The same things were measured in two ways. Each way mixes the same 11 hidden numbers, adds some noise and spreads widely along 7 directions of its own, which tell nothing about the thing.
Some things both ways: the first way, then the second way.
[  6   0  -5 -21  19   8 -15  -1  -4  -1  -4  -1  13  -4   1   4   3   5
  22  -6]
[ -3   0 -10  10   3 -18  11  17 -11  -6  -1   0  -1   4   4 -13 -19  13
  15  -1]

[ 34  15 -16   8  -8  25 -13  -6   6   8   6   1   2   1 -14 -17  -4  16
  26  20]
[  6  -7 -16  11  -3 -25 -24  12   9  28  30  -1  10   9  13  -1  29 -22
  -4   9]

[  1   6  -5  -1   6   7   0   8   2 -12  25   5  -4   4  -7 -21  -1  -8
   0   3]
[ -3   0 -13  17  10  -2   5  16   9   2  -2 -11   1  -1  20   3  -1  -3
  26   2]

[ -5  22  10 -16  -9   2   0   8 -14   3  -3   8  -8  13 -17  -3  13  10
 -14  16]
[-12 -13  -9  11 -20  -4   8   8 -24   7 -13   4  -6  11  11   2  14  -3
  -7 -22]

[-21  15 -14  22 -17 -10   6   4 -18   6  16  -2  -3   8 -11  13   0  13
 -14  10]
[  4   2 -35  -3   0  -2  -7  -6  -8  -9 -14 -12  -4  -7  48  13  16 -35
  17  -8]

[-20  -5   6  -6   5 -10   9 -10   2 -13   2   9 -14  -5  -1  17  10 -10
 -23  -6]
[-12  18 -24   2  -3  14  -3  -5   9 -18 -15  -9   6 -15  34  -2  16 -30
   6   3]

[-16   4 -15  -4 -18  -5   6 -20  34   5  37   9 -17   2   9  -7 -14  13
  -1  15]
[ 17   4  -1  10   6  -9   3  18 -31  10   4  17 -14  12 -15  -1  11  22
 -16 -12]

[  3  10  -6  14 -23   3   8  26 -12   2  10  -5  11   3   9 -32 -10  -2
   5 -16]
[ 10  11   6  -9  15   5  16  19  22 -16  15  -1  -3 -25   9   3  -6   6
  27  -1]

[-26   3  -2   4 -12 -11   5  18  -4   7 -13 -10  -4   9   5  -7  18   6
 -10   5]
[  1   3   6  -7  -4 -10  18  13  29  13  20  -7   2 -17   7   5  -7  -2
  24   0]

[-12   2  -2  -2  28  -1  -7   5   7  -4  26 -14 -10   1  17 -25  -6   6
   8  -3]
[ -3  -3  -3  10  -6  -8 -13 -19 -23   1  -3  -4   6  25  -3  -4   5 -11
 -20   0]

[-29  -8  -8  -1  15  -2  -2  -8  12  -4  27  -4 -22  -2  19   2  -9  -3
  -9  -5]
[ 15  23  -9  22  22  -8 -13   1  -9 -32  -3   0   6   3  -7  -8   9  -7
 -19  12]

[ 12  -4   8   0  -4  -2  -4   0   6  -6 -37   7  10 -22   8  31  26 -19
   7  -5]
[  6   9 -10  15  20  11  11  19  -5 -19 -10  -1 -10  -3   6   5 -10   7
  12   0]

[  7   6  12 -11   8  10 -10  10  -2   0   0   2  -8   6  -8 -10  10  -6
  13   1]
[ -3  -7  11   1   4  -6 -16  -5   9   1  13   2   8   0 -17 -11  -2  -4
 -18  16]

[ 13 -17   8  -5  21  24  -1 -35  33 -13  13  10 -23 -23   3   6   7 -16
  32  -6]
[ -9   8   6  -8 -17  -2   5  14  33  38  27  -3  -7 -14  10   0  18 -10
  -4  -9]

[ -3   1 -11  31 -15 -13   7 -10  13  -5  15   3   5 -20  24  14   4 -18
  -8 -15]
[  8  -3   3  -1 -23   3   6   3 -27   6  -8  12 -15  17   6  12  33   5
 -18 -35]

[-15   2  -1 -16  15 -18 -14  -3   3  -8   2   8 -11 -11   8  21 -12  -2
 -12  -9]
[ -6  -1  -6   0  11   6  12   9 -14 -23 -14   1  -1  -4   3  -9 -16   7
  11   5]

[ -5  15  -2  -6  -4  -7  -4   1   1   0  37   9 -14  12   8 -21 -27   6
 -16  -3]
[ 16  19  16 -20   6  22   2   1  19 -16   3  15 -17 -19  12  -3  31  15
   2 -10]

[-17   6  -1 -24  16   1  -2 -18   3   0   4 -19  -4   7  18   0 -14  33
  -3   9]
[  1 -11  20  11   9   4  20  11   5  15  -1 -10  -3   3  -7  10 -16   9
  27 -10]

[ -1  18  -8  14  -8  -2   4   1  -5   5  16   1   3   5   8 -15 -10  18
   5  -5]
[ 11  24  -6   0  19  -5  -3   4  15 -27   6  -7  -2 -16  16  -1  12  -1
  -1   2]

[ -4  -6   0   7   4 -22   1  25  -2   2  11  -3   6   1  12 -24  11 -15
  -6 -10]
[  4  15  -2   2   9  12  15 -11   1  -5 -17  -5  -8 -12  20   0  -2  11
  24   5]

[ 13  18  -7 -10  -3   1  -7   7   3  -5  14   5   3  -3  12 -22 -30  12
  -4   0]
[ 10  -2  -8   8 -11 -13  -6  14  -1  -2  27  10   7   9   5   0  18 -16
   1  -3]

[  4  11   7 -25 -11   1   6  -9   0   9  -2  14  -4  10 -25   4  11  22
   4  38]
[ 14   8  -9   6   2 -26   5   4   4 -13  15   0  12 -21   5  -4 -13  -3
  14  19]

[ 32  -6  -9   4  13  25  -6 -13  15 -12  14   4   3 -23  21   0 -16 -14
  12 -14]
[ 13  -1  13  -2  -4 -16   1   8  -3 -18  13  11  16  10 -27  -4  -2   0
  -4   2]

[ 16 -10   6   3  -6  -8   7  -6  -6   1 -30  -8  22 -19  -2  19  30  -6
  15  -6]
[  1  -7   1  13  -2 -26  -5  -2   9   5  22 -11  25  -8  -1   0  -3 -21
   8  19]

[-15 -10 -15  -9   3 -12  -3   8  12  -7   4   1  10 -14  25   0  -2 -14
 -12 -17]
[ 10   6   5  -5 -27  -7  10   9  -7  -2   6  23  -1   9 -11  -5   5  18
  -2 -15]

[ 16  -8   3 -10   7  -9   9 -32  24 -17  16  36  -3  -5 -13   9 -11   1
   3  12]
[ -6   4   2  22  -2  20   3   1   9  43 -15  -2  -5  -6   5   0  -5   6
  15   5]

[  6  14  -5  -5 -12  -2  11 -12   9   3  29  10   0  21  -6 -27 -14  26
  -1  17]
[  6  10 -10   2  11 -18  20   6 -24 -31   1  -1   7  -6  14 -12 -10   4
  25   2]

[ -7  13  -5  25 -13 -11   1  14  -4  -5   2  14 -12   5  -3  -1  -5  -3
 -15  -1]
[ -4   3 -14   3   0 -10   0   9 -13 -18   2  -2   9   4   5  -5   1 -17
  -4   0]

[ 10  25   5 -16   1   8 -12   8 -14   2 -10   4  -6  17 -21  -7  -2  25
  -2  33]
[ -7 -31   9  13 -10  -2  12   7 -20  24 -11  -1  -1  20 -11   7 -16   8
  10 -11]

[  7 -15  -5 -10  25  -9   3 -19  30 -20  29  22  -7 -20   6  -9   1 -16
   1 -19]
[-17  19 -15  17   8 -13  -2   2  -2  -6  -6 -10  18   2   1 -20  -2   1
  -4  20]

Other things, the second way, with their names:
<24>: [ 10  -9  19  -9   3 -22   1  14 -10  -9  14  17   6  -4 -30 -14   5  21
 -16   1]
<37>: [  1 -17   2  12   8 -12  11   4 -10 -14  -1  -1  16  -3   0  -7 -12  -2
  29  17]
<133>: [  3  -2  -3  12  25   2  11   6 -18 -28 -19  -6  -9  -5   6   0 -13  13
   7   1]
<172>: [ 11  16  -2 -16  19   6   8   5  18 -13   6  -8 -12 -18  17   9  -9  -4
  20  -7]
<162>: [  0   9  -7  -7   5  18  -1 -27 -11 -17 -36  -8 -11 -13  26   4  12   2
  -6   0]
<385>: [ -1 -13   2  -7  -8   0  10  10 -14  -3   1   7   3  20  -5  -1 -18   2
  24 -14]
<475>: [  2  23 -21 -13 -10  -7  -9 -11  15 -31  12  -4  10 -24  32  -5  16 -40
  -1   4]
<180>: [ 16  18  -5  -4   8  -3   2  25  18  31  23   3 -13  -2   6   3   1   6
  15 -10]
<136>: [ 0  4  7  9 -3  5 15 15 20 21  7 -1 -7 -6  2  3 -9 -1 22 -8]
<282>: [ -6   0   6   0 -11  34   3 -10  11  14 -19  -3 -11  -3  26   9  20  -5
  14 -15]
<292>: [ 20  20  -2 -13 -10   0   4  -2 -14 -20   6   7 -11   0  11   6  16  -4
 -13 -24]
<310>: [  7   9  36 -21   2   6   0  -5  32  -1   0  -2   3   5 -17   0   9  25
   0 -11]
<463>: [-10  -7 -10   1 -33  18   5   5 -21   4  -8  15  -3   6   6   2   5 -17
 -12 -19]
<477>: [  1 -14  -6  22   6 -14  -9   6  -4  19   5  -9   7   8   0   8   7 -15
  -3   5]
<209>: [-13 -13 -10  12  14   1  -1   4   4  -3  -9 -12  10 -11  17  -5  -7 -22
  25  15]
<112>: [  8  19  -7  14  24  -5   5  14 -23 -21   0  -2  -5   8  -9  -2  -2  10
 -15  -3]
<171>: [ -7 -10 -26  29   0  -1 -17  -1 -15  21 -22  -8   2  26  14   6   5 -17
   3  -1]
<16>: [ 14  -5   8   3 -11 -16  10  10 -24 -15  13  10  12  31 -23   1 -13  12
   3 -11]
<199>: [ 14  16  21 -12  -5  22 -11 -25  30 -14  -9   1   3 -20   8   3  27   9
  -7   8]
<302>: [ -1  23 -10  -8  11   9 -17 -13  21 -11 -19 -11   4  -9  21  -2  24  -8
  -5   7]
<6>: [ -4  -7  -6  32  12   3   8  15 -13  17  -4 -10  -5   2   0   8 -15 -11
   8  -4]
<178>: [ -5   1  10   3  10 -21  -4  -2  32   7   8 -18  23  -3  -6  -6  -8  -9
  18  17]
<389>: [-14  -3  16   0  -2   7  25  11   4   2 -11  -3  -3  -3 -18   0 -33  31
   8  -8]
<32>: [ 10   3  29   0  17  17  19   5  -7 -14 -15   4 -13  -7 -22   6 -10  35
  -3 -11]
<305>: [ 12  23  21  -7  11   6   1 -17  11 -15   3   2   4 -11 -13 -15 -10  24
  -2  17]
<416>: [ -7   6 -17   1  -7  14  -3  -8 -31  -7 -24   7   0   2  10  -9   0  -5
  -8  -3]
<450>: [ 18  28  16 -16   9  16   7  -3  16 -20  13   4  -6  -8  -4   0   0  11
   3  -4]
<255>: [ 12   3   7  12  -1  -2  -8 -11 -21 -29  -3   9   5  18 -24   0   1  11
 -29   2]
<228>: [  0   0 -11  15  13  22 -17  -1  -2 -18 -16  -2   1   5   8   4  11 -16
 -10   8]
<205>: [ -5 -25  33 -10 -11   9   6   1  16  11  -3   3   3   9 -25   6  -6   6
   9 -10]
<232>: [ 12   7  12 -14 -23  -7 -12 -11  -1 -14  23  17   4  14 -16 -10   3  -2
 -22  -8]
<283>: [  5  -4  22 -10  -9   2  -6  -8   0  -6   6  11   5   6 -31  -2  -2   3
 -24  -2]
<460>: [-10   2  12  -6  -4  -2   5  -3  16  15   5  -6  11  -9 -10  -3 -14   4
   4   7]
<77>: [ -6   7  25 -23 -18  19   5 -11  22   4   7   6   1 -12  -2  -7   6   8
  -2  -7]
<398>: [ -6   5 -24 -10 -16  -1  -2  -3 -26 -13  -6  12   8  -2  12 -12   2 -11
  -5   4]
<445>: [  4   2  -1   2   3 -18   0  18  27   7  23  -7  11  -4  17  -2  21 -10
  24   2]
<74>: [ -8  15  -4  13  15  10  24  21   0   2 -10  -2 -15 -13   9  -9 -10  10
  20  -6]
<291>: [ 11 -12 -10  10  17 -14  -8   6 -19 -32  11   3  13   3  -5  -6 -17 -12
   9  18]

Some of these things the first way, each followed by its name:
[ -9  17   3   0 -15   0  -3  14 -12  10 -27  -7  -4  16   4   2   4  20
  -9  11] : <283>
[ 14   2 -23  15   4  32  -5 -21   5   8   8  -9   1  -2   5  -4   2  17
  19   3] : <302>
[  3  -1  -4   8 -14  30   9  -9   1  10  -8 -21   7   3  17 -19  -5  23
  35   4] : <6>
[ 16  14  -4  17  -5   7  -2 -13  -9  16  -2  -2   1  -4  -3   5   6  23
  18  15] : <162>
[  9  -4  -4  -6  16 -16  -6   6   0   4   1  -2  12   3  13 -21 -12  16
  17  -9] : <305>
[  1  -6   4  -1   4   9   3   4  17  -1  12  -4 -10 -11   9 -17  13 -13
  18 -11] : <112>
[-12  15  -9  11   1  16  -6 -25  14  -6   4  -6 -10  12  26  14 -14  20
 -15  13] : <205>
[ -7  16  10 -22  18  -3 -10  18 -10  -8   2   5  -6  23  -8 -15  -9  11
  -3  10] : <232>
[  2 -20   1   4   4  18   6 -11  15  -4  14   3  -2  -2  16 -15   2 -17
  22 -19] : <74>
[  6   8  10 -18  18 -15  -7  20   0 -10   1   2   7 -25  21  -6  -1 -13
  -6 -18] : <255>
[ 25  -3   9  14 -12  15  10  -3   4  -7  -8   9   7  12 -10 -17  17  -8
  19  -1] : <77>
[ 23   8  -5  10 -16  19  -4 -11 -16  11 -25  -9  17   6   1   9   0  20
  17   5] : <209>
[-24   6  12 -19   8 -23   9  -5  13 -19  -2  17  -5  -6   5  13  10  -1
 -14  -6] : <389>
[-17   7  -2  14 -25 -23   7  -7   9   0  -8   8  -3  21  -4  19  17   2
 -31  28] : <37>
[ -9  12  -9  20  -4   3   9 -10   7  -5  19   8  -8  31  -7 -11   6  16
 -14  20] : <178>
[-24 -14  -6  -5   7 -13   5  13  -3 -11  33   9 -14  -2 -12  -9  -8 -22
  -9 -15] : <416>
[-35  -4 -26  -9  -1  -4  -1  10   8   4  27 -11  -8  16   3 -21 -20  16
   4  -2] : <180>
[ 15   5  -7 -12  26  17  -9  -8  -5  -9  16  -6   4   5   0 -11  -4   8
   3  -8] : <310>
[-12  14   1 -23  -4   4   3 -15   4   9   7 -10  -6   3  13  -4 -12  33
   0  11] : <32>
